There are 4 nested groupings, the coarsest first. Each group lies inside one group of the grouping before and may be the whole of it. The rows also spread widely along 14 directions, which tell nothing about the answers.
In the rows, zero is written as 128.
Known rows, each followed by its group in each grouping:
[120 175 151 118 156  57 127 151  81  92 134  87 160 126 167 143 104 130
 152 123 123 132 191  86 117  79  95 128 172 111 152 127 156 192 157 111
  76 142  88  81 141 119]
tad k879 k691 k572
[ 97  65  92 132 136 107  95  71 167 106 164 138 117 127  92 124  93  84
  65 171  89  84 119 122 132 130 156 175 139 127 147 131 130 121 129 127
 116 127 152 135 114 167]
Lesun k845 k191 k995
[142 160 222 110 125 169 113 116 115 126 147 133 112 100 178 117 144 130
 165 151  99 113 128 109 157 135 100 131 116 123 108 119 184 157 135 151
 140 130 116 111 114 121]
ker k759 k591 k52
[123 142 150 113 122  92 143 108 144  74 133 175 103  87 155 113 124  73
  87  87 103 103  72  60  99 156 140 137 174 108 137 156 135 145 207 157
 109 149 151 100 101 178]
tad k879 k511 k417
[139  85 138 114 126 102 117 101  81 114 130 114 153  81 107 180 136 155
  81 147 120  95 175 129 123  94 161 118 146  67 121 136 130 121 126 114
 174 119 120 128  73 123]
Lesun k135 k893 k141
[102 143 136  72  56 144 130 116 127  88 104 137 100 116 109 129 106  98
 127 132 115 126 141 127 151 159 137 155 123 130 111 115 144  61 115 155
 118 139 110 103 158 145]
Lesun k817 k134 k803
[109 135 109 100 132 158 125 134  90 110 146 122 135 116 122 135 148 115
 112 186  72  73 138 121  94 142 104 155 117 121 109 101 152 118 147 116
 181  93 145 131 105 115]
ker k531 k469 k569
[124 200 161 161  97  87 123 113 122 137  98 144 115 104 140 108 114 186
 106  83 140 148  77 106  97 117  75 117 140 162 137 154 142 207 170 117
 174 157 110  90 157 158]
tad k279 k864 k318
[164 170 162  87  47 109 135 130  90 115  82  92 118 107 158 165 118 170
 144  91 180 176 209 132 169 110 139  96 117 105 130 142 132  82 115 144
 121 158  49  73 170 119]
ker k402 k783 k448
[118 105 119 133 124 167 134 102 129 152 146 137 108 124 133 124 129 138
 131 136 100  99 104 153 119 160 167 129  85 115 121 124 128 122 116 133
 176 103 178 144 110 138]
tad k879 k691 k490
[ 76 171 133 108 149 107 197 148  49  86 124 111 176  59 150 162 160 131
 121 118  85  97 124  77  88 132 114 136 174 103  97 134 126 114 138 102
 204 124 126 102 126 138]
ker k531 k936 k623
[119 115 119 101 153 147 142  99 164 108 157 124 120 159 174 127  89  56
 145 172  95 128 108  89 150 135 139 157 161 116  92 132 128 117 158 133
  72 143 132 122 114 169]
tad k558 k442 k249
[150  88 144  92 146 197 163 116 103 149 170 104 144 120 165 164 157 127
 139 182  99 115 151 132 159 133 175 139 121  92  92 122 141  78  98 149
 173  97 150 146  85 115]
ker k531 k560 k401
[112  93 124 149 175 147 124 135 127 150 170 143 107 113 113 119 142 129
 128 163  95  95 146 141 142 142 144 168  69 160 182 112 139 108  62 122
 153 118 173 144 136  96]
ker k402 k783 k666
[118 145 133 121 127 141 133 133 117 149 131 160 111 137  96 111 120 154
 124 124 130 142 118 149 118 122 110 140 103 154 141 119 138 148  97 127
 153 132 152 131 133 118]
Lesun k845 k191 k964
[124 158 156 107  97 111 132 131 119 135 118 153 113 125  95 108 113 160
 120  68 153 154 128 133 118 116 134 117 113 122 144 116 145 143 106 147
 126 139 142 116 125 128]
Lesun k135 k893 k324
[149 119 124  82 115 177 139 144  96 146 128 139 112 161 120 128 133 135
 112 185 110 133 132 144 129 123  85 178 131 152  97 110 163 131 158 137
 155 108 138 136 107 114]
tad k279 k741 k632
[113 111 133  94 186 206 147 136 106 131 182 135 136 124 164 143 152  85
 150 235  51  86 119  97 127 150 131 163 121 104  87 106 139  94 107 117
 158 107 174 160  74 110]
ker k759 k909 k508
[114 123 123 110 154 135 181 141  78 139 140  69 143 157 148 139 121 153
 197 103 124 131 185 191 143 113 142 133 101 117 125  91 154 140 103 130
 130  84 141 115 142 118]
tad k558 k195 k544
[163 122 137  87  85 155 139 121 112 158 121 110 135 133 148 147 137 157
 101 146 138 153 129 112 131 108 148 125 157 110  98 150 128 111 153 148
 166 130 116 115  97 133]
tad k558 k442 k501
[121 111 105 149 171 127 199  89 120 132 146  96 149 103 188 176 130 131
 124 138 115 128 125 129 137 131 181 102 148 110 112 171  77 112 116 109
 182 135 133 117 137 167]
Lesun k845 k370 k161
[114 130 111 106 155 130 135 117 106 108 145 112 144 127 135 153 114 113
 138 160 100 105 154 120 112 121 143 121 130  84 108 119 121 134 125 105
 129 122 135 130 106 131]
Lesun k845 k773 k364
[132 113  40 125 170 116 114  91 118 104 140  95 136 148 157 171 107 108
 128 199 101  73 171 146  94 117 138 104 105  61 100 123  93 134 168  67
 139 113 123 139  93 147]
ker k842 k518 k699
[129 119 127 203 163 139 128  72 160 203 151 106 124 145 167 126 107 181
 121 167 119 144  79 141 148 112 123 135 110 175 132 163 115 188 108  95
 187 144 130 134 154 160]
tad k279 k777 k564
[142 190 134  67 164 121 203 193  84 135 133 153 157 128 147 150 135 133
 146 118 157 193 134  56 101  97 150 105 174  87 121 145  85 100  88 125
 106 176 148 119  94 101]
Lesun k817 k134 k934
[163 121 149  74  67 178  89 150 116 165 149 108 118 155 115 106 156 149
  90 201 112 123 171 119 130 112  97 176 123 163 144 109 179 116 137 174
 158 102 122 115 120  85]
ker k759 k339 k823
[130 134 132 123 132 134 170 108 117  94  97 198  66 112 132 122 115 100
 106 113 120 124  81 155 140 158  73 175 130 167 110 135 148 137 186 124
 143 150 130 122 138 166]
tad k279 k741 k228
[126 159 121 149 120 120 108 129 140 169 150 103 130 112 142 123 133 165
 119 152 122 136 146  93 120 122 156 111 103 154 176 151 102 109  67 129
 158 149 121 109 171 113]
ker k531 k936 k713
[123 106  96 129 145 129 193 125 113 136 140 119 122 123 145 137 140 143
 116 107 130 122 139 156 131 131 146 152 120 148 150 139 119 102 114 131
 167 121 150 118 148 142]
ker k842 k518 k79
[ 29 136 157 120  93 103  99  98 158 120 163 154 154  96  58  84  94 120
  85  98  81 117  49  48 105 134 161 165 155 109 124 123 145 130  77 149
 138 138 183 129 114 170]
Lesun k845 k191 k964
[133 134  97 130 144 142 180 135  92 160 121 115 127 146 132 147 134 171
 133 137 143 149 156 181 122 116 121 126 105 161 138 135 109 129  98 109
 182 122 129 121 160 115]
Lesun k845 k191 k964
[163 101  95  59  76 119 149 145  78 120 118  98 139 134 117 156 144 146
  75 138 153 132 201 133 119  98 138 152 156 102 129 127 134  84 159 152
 152 114 110 105 107 113]
ker k759 k339 k823
[134 144 126  97  83 142 110  99 159 141 156  73 128 172 154 104 101 137
 163  95 126 131 150 137 137 131 175 102  91  95 126 105 150 132 128 173
 103  96 139 112 135 154]
ker k531 k936 k623
[ 89 198 171 152 187 121 165 104 121 114 146 114 156 109 195 137 106 127
 198 116  98 126  84  90 115 128 130  83 140  89  86 135 121 192 124  93
 135 146 136 114 121 165]
Lesun k817 k134 k803
[122 112 154 124 180 196 151 152  84 179 187 137 154  74 129 147 196 152
 126 193  61  80 115 100  89 153 193 108 102 101 132 128 109  96  55 130
 238  92 210 166  68  75]
Lesun k135 k893 k324
[117 118  81 147 141 107 176  91 113 123  90 154 102 109 132 172  97 136
 107 127 150 150 114 151 148 132 131 140 125 129 105 161  81  98 115  76
 156 177 106 128 149 166]
tad k279 k777 k564
[119 144 146  58  74 149 140 114 127  98 107 155 104 142 121 117 102  93
 122 111 119 137  93 106 129 139 112 156 159 100  68 111 160 115 182 160
 107 131 133 114  92 166]
tad k558 k195 k544
[170  90 129  79 138 179 178 145  78 119 127 163  96 105 132 167 163 113
 111 168 120 120 173 172 151 144 138 148 117 133 128 129 129  70 121 142
 169 121 141 134 108  94]
Lesun k845 k370 k161
[ 87 107  85 112 143  99 155 134 115 117 158 138 140 120  91 113 127 128
  97  89 112  96 118 119  89 124 158 158 125 100 151 112 129 120 116 130
 144 109 193 137  99 144]
ker k842 k518 k79
[128 146 120 114 139 166 129 123 123 144 129 144 103 146 135 122 121 127
 154 148 108 117 108 142 107 141 121 121  95 113 103 112 128 144 135 120
 147 117 158 139  99 128]
tad k558 k195 k544
[163 105 165  61 106 199 138 154  78 139 142 145 113 117 128 139 167 122
 118 185  88 107 144 129 141 148 128 166 128 120 105 110 174  96 146 167
 168  97 156 139  77  92]
tad k279 k777 k564
[103 112  85 113 199 117 188 133  83 103 150 157 154 102 120 160 143 103
  91 153  95  94 108 104  76 125 136 142 166  94 110 138  96 129 145  92
 177 124 177 145  74 138]
Lesun k845 k191 k964
[183 173 172 134 111 131 123  96 150 157 112 121 107 147 183 139 107 164
 134 133 164 176 133 126 150 100 112  81 134 140 122 160 123 168 147 132
 127 166  80  98 144 145]
Lesun k135 k893 k141
[169 126 118  27  84 187 185 160  73 115  98 157 114 131 141 166 155  98
  81 194 117 147 128  97 128 144  96 178 191 126  63 137 134  55 194 150
 165 136 117 121  88 120]
tad k279 k777 k564
[116 157 150 100 109 140 137 116 178 132 147 179 107 152 118  71 108 104
  90 107 115 140  37  78 107 136 107 165 163 152 120 129 154 162 164 168
 121 144 178 120 105 170]
Lesun k817 k134 k934
[108 140 104 124 169 142 214 144  84 138 142  87 154 140 169 135 151 146
 144 117 106 116 127 142 103 131 107 149 132 148 114 113 141 148 150 115
 196  89 159 114 139 137]
ker k402 k783 k666
[152 143 150 103 119 146 140 123 138 141 138 126 117 148 151 121 124 126
 120 141 124 142 132 115 129 126 127 125 141 141 129 130 139 135 143 154
 129 130 130 111 127 135]
Lesun k135 k893 k324

New rows, each followed by its group in each grouping:
[153 124 168  92  89 168 177 120 110 141 144 110 130 111 173 120 169 152
 117  90 115 111 108 132 125 144 148 129 140 116 114 135 167 127 174 187
 194  87 160 109 101 149]
ker k842 k518 k79
[168 119 100 135 176 129 123 137 122 160 136 171 105 160 106 122 133 145
  64 193 132 124 125 138  94  88  62 162 137 180 152 131 135 190 164 101
 161 137 143 141  94 107]
Lesun k135 k893 k324
[112 126 134 110  74 129 106  88 161 127 106 152  86 151 101 105  71 124
 122 108 145 157 103 141 162 122 113 162 117 140 104 122 152 127 130 137
  96 155 113 117 138 166]
tad k558 k442 k249
[109 108 147 100 104 151 141 114 118 148 149 119 133 122 119 133 114 140
 144 113 114 137 122 125 156 142 190 137 110  89 109 117 137  92  79 150
 135 120 163 140 110 137]
tad k279 k777 k564
[148 141 128 127 123 129 127 103 153 145 156 105 127 132 171 115 132 131
 108 133 113 116 115  98 112 128 147 116 135 132 141 146 129 146 158 152
 150 123 138 108 128 153]
ker k531 k936 k713
[175 121 130  88 137 133 123 162 103 123 141 169  94 110 125 134 148 106
 113 149 121 115 161 116 122 143 151 134 111 115 172 131 127  98 131 151
 113 136 159 131 100  89]
tad k279 k777 k564
[ 94 132 186 138  55 106 117  92 117 137 135  71 155  85 122 118 131 185
  96  96 108 119 133 127 143 121 142 139 147 157 153 143 173 149 116 167
 193 107 107  79 176 153]
Lesun k845 k191 k995
[184  99 102  46  78 140 127 151  96 103 112 147 107 121 104 157 150 106
  59 184 133 114 189 125 123 124 136 160 154 123 144 135 132  62 166 162
 138 127 118 112  97  98]
Lesun k817 k134 k803
[ 74  98 157 132  91 121 142  89 132 133 134 101 132 126  96 113 102 148
  96 114 111 132 124 149 168 117 116 196 146 181 128 113 182 129  96 149
 155 117 117 106 173 163]
Lesun k135 k893 k324
[115  73 137 148 141 160 125 103  87 162 153  98 136 101 117 142 159 172
 119 163  80  66 138 183 123 128 145 149  92 124 126 113 161 148 116 123
 228  68 164 141  95 114]
tad k558 k195 k544
[114 134 100 119 127 133 126 120 137 156 146 113 143 155 125 125 113 145
 102 162 120 136 113  89 111 107 120 150 134 124 113 126 123 134 124 112
 152 132 142 129 110 138]
ker k402 k783 k666
[123 135 108 131 171 150 147 122 140 155 183 116 148 131 158 120 146 126
 119 151  92 102  92  92  89 138 158 121 123 113 127 131 117 143 126 132
 176 106 187 142  96 138]
ker k531 k560 k401
[ 74 166 117 136 148 107 183 173  82 210 141 104 183 150  88 124 114 238
 135  95 172 212 125 104 116  50 117 153 135 148 136 128 115 143   4  92
 168 161 146 132 145 104]
ker k842 k518 k79
[141 150 132 109 126 107 107 125 149 130 147 141 123 145 124 107 113 118
  98 131 122 129 124  88  99 114 130 123 145 126 152 129 133 159 153 147
 109 137 144 114 110 136]
Lesun k135 k893 k324
[122 125 168 134 121 159 129  94 129 135 139 146  98 115 127 109 128 147
 133 107 116 111 103 166 150 141 109 151  88 142 118 107 184 157 123 144
 166 110 147 130 122 144]
ker k531 k560 k401
[ 94 125 129 130 175 121 162 115 125 144 160 120 163 139 133 136 104 132
 120 159 113 144 104  91 133  90 127 163 170 124 108 134 128 150  96 103
 134 145 143 131 109 146]
Lesun k817 k134 k934
[106 159 122  94 107 131 139 105  80  90  97  99 148 119 139 173 103 136
 155 152 116 117 155 140 123 120 121 106 131  67  57 115 128 125 142  92
 151 127  92 114 113 147]
Lesun k817 k134 k803
[124 192 173  74 109 184 157 130 148 132 145 152 129 138 170 113 123  97
 142 148  98 159  59  49 116 154 132 112 167 114  74 142 123 118 141 160
 130 152 150 118 107 156]
Lesun k845 k191 k995
[105 133 133 171 174 122 128 127  93 140 146 120 125  74 149 160 137 154
 169 149 101  99 164 138 128 142 176  95  69 108 164 142  97 113  44  89
 162 137 138 132 148  98]
tad k879 k691 k572
[110 129 133 140  83 142 111  98 111 172 118 114 125 133  84 121 117 211
 108 112 135 136 125 190 123 110 114 127  82 145 123 116 152 171 101 121
 210 105 134 126 136 129]
Lesun k845 k370 k161
[100 144 136 107 157 140 158 121 111 118 141 140 131 140 131 124 107 118
 141 132 111 134 110 115 136 112  98 165 139 121  88 107 157 145 122 113
 127 134 137 133 108 147]
ker k531 k936 k623
[ 78 110  80 112 193 122 179 130 125 112 160 155 120 149 112 114 103  90
 140 118 118 121 123 130 125 129 131 182 114 123 128 100 124 114  90 105
 101 137 180 147 118 143]
ker k759 k591 k52
[ 90 145 165 114 156 144 148  92 149  93 156 166 124 117 149 115 102  74
 132 131  77 112  57  83 127 148 118 143 159 104  80 125 149 163 158 130
 119 139 163 130  92 180]
Lesun k845 k370 k161
[140 141 141 147 121 114 151  98  81 125  94 134 113 102 141 153 123 185
 133  88 143 123 121 183 122 122 110 106 104 107 102 132 142 178 162 101
 189 121 118 120 116 152]
tad k279 k864 k318
[139  97 123  92 147 146 176 130  87 100 126 176 111  93 117 161 150 103
  80 155 110 111 135 135 129 136 122 163 151 126 116 139 127  96 145 127
 171 133 145 132  94 124]
Lesun k845 k370 k161
[158  88 135 140 168 116 168  84 138 115 135 140 103 114 175 159 113 113
 120 116 147 133 138 137 177 120 151 139 129 113 130 152 124 119 138 123
 118 152 120 121 116 163]
ker k402 k783 k666
[126 116 164 138 104 132 130  82 145 132 130 131 102 132 137 109 110 144
 115  95 130 127 108 153 166 125 106 167 113 155 126 120 180 160 145 143
 147 124 125 110 141 165]
ker k402 k783 k448
[142 166 182 129 112 181  97 115 128 151 139 130 105 130 162 113 130 145
 158 178  89 121 102 122 133 147  98 125  99 145 105 120 164 165 143 135
 158 119 129 123 128 126]
tad k279 k864 k318
[107 183 114  84 157 143 120 157 124 105 173  94 154 164 159 111 123  82
 162 180  71 101 145  74  86 133 103 136 138 111 118  88 154 150 154 134
  99 101 151 117 119 118]
ker k531 k560 k401
[159 126  95 102 111  98 166 147  97 139 109 145 120 127 104 150 133 163
  63 111 172 166 160 140 116  93 122 138 152 151 162 157 106 118 132 132
 161 152 120 106 134 118]
Lesun k845 k370 k161
[178  96 136  89 144 119 136 124  96  78 140 114 109 126 156 144 145  87
 115 147 102  70 204 169 130 131 120 139 137 124 156 106 174 145 209 158
 116  85 123 103 110 121]
Lesun k135 k893 k324
[170  80 101 162 188 144 169 131 138 181 163 146  96 150 158 122 149 137
  82 172 125 126 122 153 134 121 118 184 130 217 192 159 125 151 137 135
 167 128 165 128 143 117]
tad k879 k691 k490
[147 107  66  99 127 113 123 119 156 138 130 163 103 176 100 132  76 111
  84 157 158 172 125 102 133 102 142 163 144 119 125 139  97 102 124 118
  75 172 136 142 106 147]
tad k279 k864 k318
[152 182 184  67 117 170 138 144 137 136 142 156 128 133 173 133 121  99
 125 188 121 188 104  16 159 109 109 148 192 125  83 152 131  91 116 151
  94 190  96 113 106 128]
ker k531 k936 k623
[101 160 134 109 141 117 178 161  95 125 112 173 106 144 107 112 108 138
 133  91 144 173 109 125 124 112  81 177 137 165 130 117 151 150 114 117
 113 156 140 119 138 125]
tad k879 k511 k417
[119 125 125 111 128 136 157 117 140 140 153 115 139 134 142 125 123 122
 117 137 114 131 111 104 129 129 161 144 148 132 131 139 124 116 116 149
 142 128 153 117 127 146]
Lesun k817 k134 k803
[152 150 146  58  94 124 195 140  71 102 116  79 157 142 187 151 137 134
 133  91 131 146 149 109 114 113 127 123 194  88  84 131 161 147 220 165
 136 100 113  84 101 151]
tad k879 k511 k417
[191 143 102 118  87 134 105  73 157 149 118  96 128 165 173 136 127 155
  68 160 130 110 106 124  73 113 116  78 153 108  97 156 118 193 252 136
 190 107 116 107  88 173]
Lesun k135 k893 k141
[106 131 105 136 144 155 162 118 130 171 141 127 133 130 126 144 121 158
 136 156 128 151 111 128 133 128 170 125 105 131 119 143  86  94  45 106
 174 148 151 142 137 129]
Lesun k817 k134 k803
[125 140 125  77 132 171 160 150  92 106 149 117 122 127 147 123 153 100
 155 144  82  89 155 137 117 160 127 147 107 126 123  94 160  98 139 153
 150  86 155 121 126 113]
ker k531 k936 k623
[ 60 102 133 143 179  88 149  79 104  40 156  99 149  69 158 147 119  68
 141 115  50  30 134 118 127 158 140 155 136  78 115 105 162 143 170 105
 140  91 147 111 118 181]
ker k402 k783 k666
[121 169 137 116 104  96 148 120 145 119 118 170 106 124 136  98 105 127
 106  54 144 147  70  88  97 137 131 125 149 121 135 144 128 162 168 151
 117 154 159 104 119 169]
tad k879 k691 k490
[ 89 151  72 137 170  98 192  90 113  96 120 120 132 130 151 148  93 125
 164  62 134 119 112 154 106 135 152  96 102  69  89 121  95 140 133  83
 138 130 146 130 123 185]
ker k531 k936 k623
[138 122 196 138 123 159  97 151 113 151 151 137  93  96 130 113 152 129
 117 214  79 118 160 120 182 138  80 205 118 235 192 130 188 119  86 153
 145 140 107 103 190  77]
tad k279 k777 k564
[136 130 155 180 155 130 142 107 151 196 160 125 119 149 135  86 132 194
 117  97 135 134  83 166 124 105 113 143 104 197 176 136 161 224 119 142
 188 111 172 121 142 139]
Lesun k817 k134 k803
[123 139 132 128 156 150 153 129 127 148 163 105 136 134 157 123 137 133
 150 151  98 112 129 131 118 137 149 124 112 137 144 126 129 139 106 134
 156 107 161 123 135 123]
Lesun k817 k134 k934
[112 119 106  70 142 136 167 144  97 120 148 127 160 143 111 141 124 116
 112 151 114 128 129  98 108 108 145 157 167  91  98 115 129 112 127 130
 135 119 163 135  76 129]
Lesun k817 k134 k803
[125  55  82  88 126 121 132 125 108 125 150 100 144 136 104 159 125 104
  67 204 104 108 174 110 138  98 148 197 176 123 132 131 131  79 133 135
 133 116 126 124 103 123]
tad k558 k195 k544
[123 191 140 102  60 112  90 110 142 142 130  84 152 143 157 109 109 164
 112 121 126 140 110  67  89 107 122  95 148  94 108 134 138 170 171 148
 146 129 114  91 117 157]
ker k759 k909 k508
[ 65  85 144 160 125 101 122  51 152 118 163  91 142  98 133 133  80 126
 146  95  93 107 114 127 170 143 210 132 107  81 119 131 134 115  79 131
 119 121 146 129 141 191]
tad k279 k741 k632
[145  93 156 127 155 113 158 124 112 133 145 165 110 112 122 119 136 139
  87 108 146 135 129 134 152  96 111 184 145 148 154 135 162 148 130 141
 137 145 143 124 103 130]
ker k759 k339 k823
[ 89 121 114  67 103 170 137 130  89  97 128 106 135 126 119 147 127  89
 137 193  67  89 144 117 121 149 120 169 143 103  71  95 150  81 142 128
 151  98 131 125 108 128]
tad k558 k195 k544
[118 149 151 104 141 113 128 114 150  87 153 148 125  86 159 141 111  70
 138 141 101 118 121  53 135 150 190 105 148  72 134 153  97  83 103 140
  83 167 137 114 115 147]
Lesun k817 k134 k934
[103 161 156 137 187 120 166 150 121 140 161 155 115 109 149 117 114 135
 195  77 139 158 134 115 148 132 172 111  77 109 168 122 111 110  19 124
  89 166 168 133 141 112]
ker k759 k909 k508
[ 91 122 164  99  98 129 156 119  92 123 130 113 147  89 125 140 134 148
 110 126 120 137 139 100 155 114 130 173 158 124 106 132 154  93  95 139
 165 140 112 106 133 137]
ker k759 k591 k52
[ 89 157 104 124 132 116 176 142 145 136 136 150 121 133 130 106 115 122
 103 120 128 157  91  80 117 126 110 173 154 174 145 147 112 102 100 128
 132 169 142 110 168 152]
ker k842 k518 k79
[ 98 166 155 152 151 133 169 122 142 154 138 136 109 136 158 109  96 136
 182  97 127 173  93 124 162 144 134 138 105 163 135 133 126 135  69 124
 111 163 141 119 182 150]
tad k279 k777 k564
[116 113 123 117 130 141 178 144  92 146 115 137 108 119 113 142 137 145
 115 145 130 147 142 152 152 123 108 184 133 180 137 133 133  91  93 125
 166 140 121 114 158 114]
tad k558 k195 k544
[121 150 149  25  65 139 160 175  77  83 126 140 123 123  96  97 151 107
 109  75 109 110 146 115 106 145 108 178 151 122 126  80 201 102 177 199
 132  86 160 101 107 119]
ker k531 k936 k623
